There are 9 hidden switches. A switch that is on adds its own fixed numbers to the row, and there is some noise. The rows also spread widely along 12 directions, which tell nothing about the answers.
In the rows, zero is written as 128.
Known rows, each followed by its switches (1 for on, 0 for off):
[119 151 107 108 104 140 116 116 155 141 131  72 147 100  11 102 115  93
 129 157 103 168 114 128  81 141 109 154  97 130 139 176 119 116]  0 0 1 0 1 0 1 0 1
[117 112 130 131 108  81 115 141 136 126 136 120 124  98 123 105  93  99
 180 118 101 137 126 121 113 164  97  83 121 147 142 127 116  93]  1 0 0 0 1 1 1 1 1
[130 120  89  81 121 115 136 116 155 139  94  98 151 122  95 163 135 105
 174 109 102 135 156 134 111 135 135 122 138 105 102 160 111 104]  0 0 0 1 1 1 0 0 1
[147 125 106 135 132  99 101 133 108 117 114 136 122 143 153 106 168 116
 116 122 184 100 111 111 187 127 119 156 134 104 100 121 138 105]  0 1 0 0 1 1 1 0 0
[136 150  99 146 113 116 100 109 127 128 154 101 135 107  99 106 146  68
 139 153 136 128 110 125 124 151  87 154 105 156  99 166 105  83]  1 0 1 0 0 1 1 1 1
[146 147 103 115 139 114 108 140 139  93 115 154 118 103 110 134 119 117
  97 117 117 166 163 126 111 117 153 132 163 114  68 141 142 134]  1 0 0 0 0 0 1 0 0
[126 133 104 116  94 119 118 141 144 113 115  91 106 125  79  95 117 115
 122 132 127 158  97 131 111 122 139 106 124 107 126 151 138 106]  1 1 1 0 1 0 1 1 1
[113 115  90  84 132  90 108 129 167 150 132 107 139 121 134 141 143  62
 122 113 109 112 140  98 115 113  89 187 107  97 109 136 103  86]  1 1 1 0 0 1 0 0 1
[188 135 137 134 103 140 150 136 117  95 136 137 152 129 105 166 121 106
 139 137  69 168 133 163  61 119 126 108 146 130 140  93  71 151]  0 1 0 1 0 1 1 1 1
[156 143 112 130 115  87 101 128 139 119 148 107  90 124 149 149 144  86
  82 111 132 132 150 116 114 114 150 124 121 113 105 142  94 120]  0 1 0 0 1 0 1 0 1
[122 124  90 129 144  85 141 139 150  87 103 102  91 155 205 112 142 122
 140  78 141 132 138  83 154 108 123  81 130 100 105 107 157  94]  1 1 1 1 0 1 0 0 1
[109  87 133 115 124 103 149 159 153 107  86 127 127 132 104  63  81 160
 170  98 113 152  98  89 123 122  96 101 123  97 185  72 160 118]  1 1 0 1 1 1 0 0 1
[126  91 113 137 152 119 159 106 165 111  94 142 141 154 149 156 117 114
 180 121  85 107 155 102  60 137  97  78 140 105 147  62 111  90]  0 1 0 1 1 1 0 1 1
[109 115  68 100 179 123 113  70 175 131  74 108 131 151  82 130 157 111
 107 147 124 122 139 138 108 151 168 137 131  87  82 153 126  46]  0 1 0 0 1 1 1 1 0
[114 126 110 100 132 115 126 137 163 118 105 120 125 123 104 113 124 113
 104 114 115 154 143 107 111 109 131 159 136  89 104 132 146 122]  0 0 0 0 0 1 1 0 0
[130 122 107 141 101  94 114 127 135 120 109  98 112 115 112 103 120 109
 157 110 145 142 117 122 144 159 135  84 115 125 125 162 134  84]  0 1 0 1 1 0 1 1 1
[ 98 131  84  98 110  90 102 151 170 111  72 165 113  83  94 124 110 107
 145 105 143 132 147 102 155 124  96 101 172 113  86 188 181 107]  0 0 1 1 0 0 0 0 1
[131 102 137 136 121 102 109 131 134 109 114 161 131 116  73  93 109 143
 123 134 153 123 101 115 108 134 129 136 141 105 146  98 127 121]  1 1 0 0 0 0 0 0 0
[138 157 106 143 121 125 117 124 149  92 141  93  90 112 104  89 122 104
 102 131 122 167 134 113  93 114 146 117 114 129  93 155 139 118]  1 0 1 0 1 1 1 1 1
[125 106 110 124 126 132 130  93 171 128 106 100 144 112  56  93 120 121
 139 129 129 124 151 105  58 135 156 161 112 100 110 129 120 121]  1 0 0 1 1 1 1 0 1
[128 179  62 148 149 130 125 101 142  80  83 136  93 132 119 155 162  87
 113 162 145 119 137 128 146 133  81  52 177 158  75 181 157  97]  0 0 0 0 0 1 1 0 1
[157 128 110 142 120  86 110 122 128 111 136 133 103 139 152 134 151  93
 111 121 145 113 110 108 134 116 113 118 128 118 137 105  86  96]  1 1 1 1 0 0 0 0 1
[103  95 134 151 153  97 153  78 169  98 127  86 138 128  97 114 107 153
 200 118 106 119 153 114  28 189 159  56 117 132 141  87 108  91]  1 0 0 0 0 1 0 0 0
[114 118 112 144 154 136 129 116 154 131 119 106 167 132  87  63 118 102
 133 129 124 153 124  75 112 133  76 211  75 107 137 103 146 103]  0 1 0 1 0 1 1 0 0
[145 146  82 151 119 150 159 135 132  64  74 121 105 162 142 132 148 135
 154 127 149 132 121 113 131 100 110  48 168 111 103 123 178 126]  0 1 1 1 1 1 0 1 1
[185 149 115 155 141 130 121 109 108  86 150 150 145 110 130 158 149 114
 153 126 137 115 173 127  93 127 127 144 143 145  60 116 111 152]  1 0 0 0 1 1 0 0 1
[144 149 108 126  69 123 125 166 128 112 122  99 131 111 111 136 130  91
 159 114 145 136 143 106 135 104 111 123 134 120 103 170 140 155]  0 0 1 1 1 1 0 0 0
[128  88 140  91 120 108 114 146 150 136 109 160 145 115  76 106 116 139
 100 116 129 138 130 118  95 113 151 196 144  68 128  89 128 133]  0 0 0 0 0 0 1 0 0

New rows, each followed by its switches (1 for on, 0 for off):
[127 111  84 141 131 116 137  91 144 114  87  87  97 169 127  91 183 135
 112 116 206  93  96 101 163 114 142 133 119  83 115 133 144  86]  0 1 0 1 0 1 0 0 1
[126 102 134 122  91  94 106 145 160 130 136 124 118 116  97 121 114  91
 114 129 134  94 133  86  70 106 122 152 121  91 146 109  99 136]  1 1 1 0 1 1 0 0 0
[111 107 116 105 115 102 143 151 150 122 120  80 132 132 126  87 106 129
 160  90 118 146 117  93 124 119 110 135 100  92 145 112 149 119]  1 1 0 0 1 1 0 0 1
[132 129  97 126 124 111 139 111 152 101 119  85 122 125 130 126 138 113
 136 107 130 132 155 116  90 128 149 115 128 107  85 135 126 123]  1 1 0 0 0 1 1 0 1
[113 127 101 112 160  99 110 101 157 130 111 128 135 124  96 130 133 102
 122 132 107 144 139 125 111 157 127 130 128 119 112 135 116  71]  0 0 0 0 0 0 1 0 0
[120 114 107 146 171 109 129 131 136  85 107 174 159 121 183 100 126 138
 171  93 141 130 161  91 119 144  85 151 136  97  63  71 193 108]  0 1 1 0 0 0 1 1 1
[117 136  71 101 143 117 109 121 146 126  75 131 133 134  89 140 148 107
 130 139 141 124 131 133 152 142 120 114 153 104  92 167 153  82]  0 1 0 0 1 0 1 0 0
[158 140 121 107 100 168 170 157 131 112 128 128 156 143 105 164 128  98
 122 134  73 167 136 124  62  78  76 155 146  89 141  83 118 172]  0 0 0 0 0 0 1 0 1
[122 107 137 131 126  77 110 124 128 109 119 143 119 102  91  79 114 146
 152 121 148 127  92 128 147 154 116 110 137 136 147 116 123 100]  1 0 0 0 0 1 0 0 1
[149 138 119 150  96 102 108 167 126  82 105 186  79 119 136 111 127 105
  95 139 159 122  91 104 163  87  76  95 170 124 140 120 141 127]  0 1 1 1 0 1 0 1 1
[124 141  96 112 125 105 102 139 141 130 118 133 128 115 121 129 139  83
 127 125 130 127 137 107 138 124  85 145 132 118  99 145 140 105]  0 0 1 0 1 0 1 0 1
[ 78  99  86 109  96 140 140 149 175 149  86 120 153 119  91  86 106  78
 175 123 123 127 119  73 104 122  39 156 121  89 132 132 174  89]  1 0 1 1 0 0 1 1 1
[146 127  95 129 111 132 139 127 129 144 141  72 147 175 155 135 171  59
 128 119 133 121 125  93 110 107  95 182  92  88 124 100  94  99]  1 1 1 1 0 0 1 0 0
[149 139 113 138 170 105 122 115 113 105 148 113 146 134 161 114 144 109
 165 121 102 146 130 122 128 150  95 131 106 146 113  83 110  94]  1 0 1 0 1 1 1 0 1
[104 138  96 125 155 122 148 125 159 102 103 102 131 129 108 101 114 122
 155 122 102 162 122 101 124 138  71 102 111 125 134 132 169  96]  0 1 0 0 0 1 0 0 1
[167 143 129 183 107 111 147 140 122  44 121 118  77 137 172 102 115 146
 131  98 149 141 147  94 100 106 156  43 149 122 113  89 149 170]  1 1 0 1 1 1 1 0 1
[119 130  79 122 151 137 114 119 135 138  97 151 163 128  86 127 144  94
 142 150 136 132 111 120 153 144  64 172 126 113 106 149 150  66]  0 1 0 0 0 0 0 1 0
[126 136 102 140 140  93  79 121 135 132 131 171 158  72  98 106 121  69
 171 139 127 127 126 112 162 169  43 165 117 170 102 165 127  68]  0 0 1 1 0 1 0 1 1
[ 94  97  90  86 165 103 121 119 204 113  77 138 115 125 100  83 113 131
  98  99 117 140 147  78 100  96 138 170 132  61 109 107 161  95]  1 1 1 1 0 1 0 0 1
[108 114  93 136 175 108 154 115 152  76  85 160 134 135 177 126 126 144
 188  97 128 109 167  90 112 139  92  76 166 113  77  80 182 106]  1 0 0 0 0 1 0 0 1
[162 121 144 159 101 133 157 114 116 106 155  79 107 180 121 111 166 130
 114 146 150 107  83 111  77  92 123 121 105 103 184  56  85 140]  0 0 1 0 1 1 0 0 1
[169 142 168 121  48 107 112 197 117  96 155 140 137  84  73 128  95 109
 110 128 114 162 123 138  82 101 130 141 148 119 142 122  99 201]  0 1 1 0 0 1 1 0 0
[158 152  96 140  98 109  98 139 121 124 136 131 121 101 118 158 136  68
 139 122 143 128 154 114 143 125 116 130 134 140  89 179 105 119]  1 0 0 1 1 0 0 0 0
[170 137 107 133 106 127 108 176 115 128 132 191 121 131 180 171 141  58
 110 120 128 126 149  96 160  76  61 168 153 108 106 116 122 126]  0 0 0 1 1 0 0 1 0
[108 117  91 137 152 109 120 123 145 116  96 150 127 142 140 124 143 108
 141 125 153 117 122 105 155 144  88 119 137 109 110 127 157  63]  0 1 0 0 0 0 0 1 0
[ 97 109 110  84  66  63 104 158 149 150 119 101 140  95  92 157 119  81
 196 116 124 100 125 134 127 160 109  85 148 128 130 180  99  91]  1 0 1 0 0 1 0 0 0
[ 92 134  93  80 131  99 115 147 175 107  78 148 107 108  95 129 116 107
 113 130  99 147 131 121 125 114  97  94 173 109 112 152 158 106]  0 0 1 0 0 1 1 0 1
[154 138 134 131  86  97 111 168 108 134 166 129 162 117 133 153 142  59
 151 135 122 111 112 117 133 124  49 165 113 135 148 117  80 131]  0 1 1 0 0 1 0 0 0
[168 145 131 111  97  79  83 148 127 125 149 122  64 111  99 113 126 105
  54 122 118 185  87 146 162  97 169 125 121 123 154 159  79  96]  0 0 1 1 1 0 0 1 1
[ 99 118  97 102  58 101 129 154 171 163 138  59  94 127 122 131 128  57
 129 104 133 112 125  75 111 100  90 131  95  91 150 170 119 108]  1 0 0 0 1 0 0 0 1
[127 151  85  97 129 143 152 160 133  97  94  85 145 162 118 130 133 115
 159 128  94 165 117 127 121 108 101  94 141 104 121 120 155 119]  1 1 1 0 1 1 1 0 0
[157 111 122 135 152 122 138 110 126 100 108 159 151 126 107 124 123 137
 173 126 113 125 135 121  93 134 118 120 146 125 128  75 112 125]  1 0 0 1 1 1 0 0 1
[136 134 100 132 109  94 107 113 134 115 120 115 111 120 116 132 158 104
 122 127 172  99 117 124 152 133 125 123 132 120 101 165 118 110]  0 1 0 0 0 1 0 0 1
[129 127 125 137  99 116 139 135 138 109 148  86 133 118 104  90 125 120
 156 118 137 134 114 101  97 120 103 140 105 119 133 118 130 135]  1 0 1 0 0 1 0 0 1
[151 129 126 165  99 139 139 124 113 112 139 108 125 141 123 104 144 117
 144 133 158 127 112 113 105 126 107 129 113 117 130 106 132 126]  0 0 0 0 1 0 1 1 1
[138 111 130  90  67  82 116 202 119 120  99 170 136 101 118 150 107 110
 162 111 127 114 105 129 166 109  71 103 175 109 151 130 133 153]  0 1 0 0 1 1 0 0 1
[173 134 114 147  83 129 131 154 115  77 110 132 112 120 125  88 140 138
 106 100 195 132 133 103 141  79 155 162 152  86  73 128 161 187]  1 1 0 1 0 1 1 0 1
[160 148 113  85 150  66  75 180 103 124 138 198 133 106 173 184 132  80
 120 110  82 157 143 143 189 119  89 144 163 136 105 121  99 101]  0 0 1 0 1 0 0 0 0
[162 127 112 146 148 133 122  98 114 113 108 125 160 139  74 120 140 131
 145 143 133 143 125 141 112 156 144 138 125 121 121 109 108 108]  0 1 0 1 1 0 1 0 0
[ 92  85  84  83 193  78 144 104 177 117  64 141 124 166 173 145 141 144
 161  90  98 123 142 111 123 141 131  77 158  78 128  67 138  45]  0 0 1 1 0 0 0 0 1
[124 121 116 157 135 127 138 105 161 112 116 115 144 134  95 123 117 105
 144 133 117 133 153  95  55 146 112 117 115 115 135 104 120 113]  0 1 0 1 0 0 1 0 0
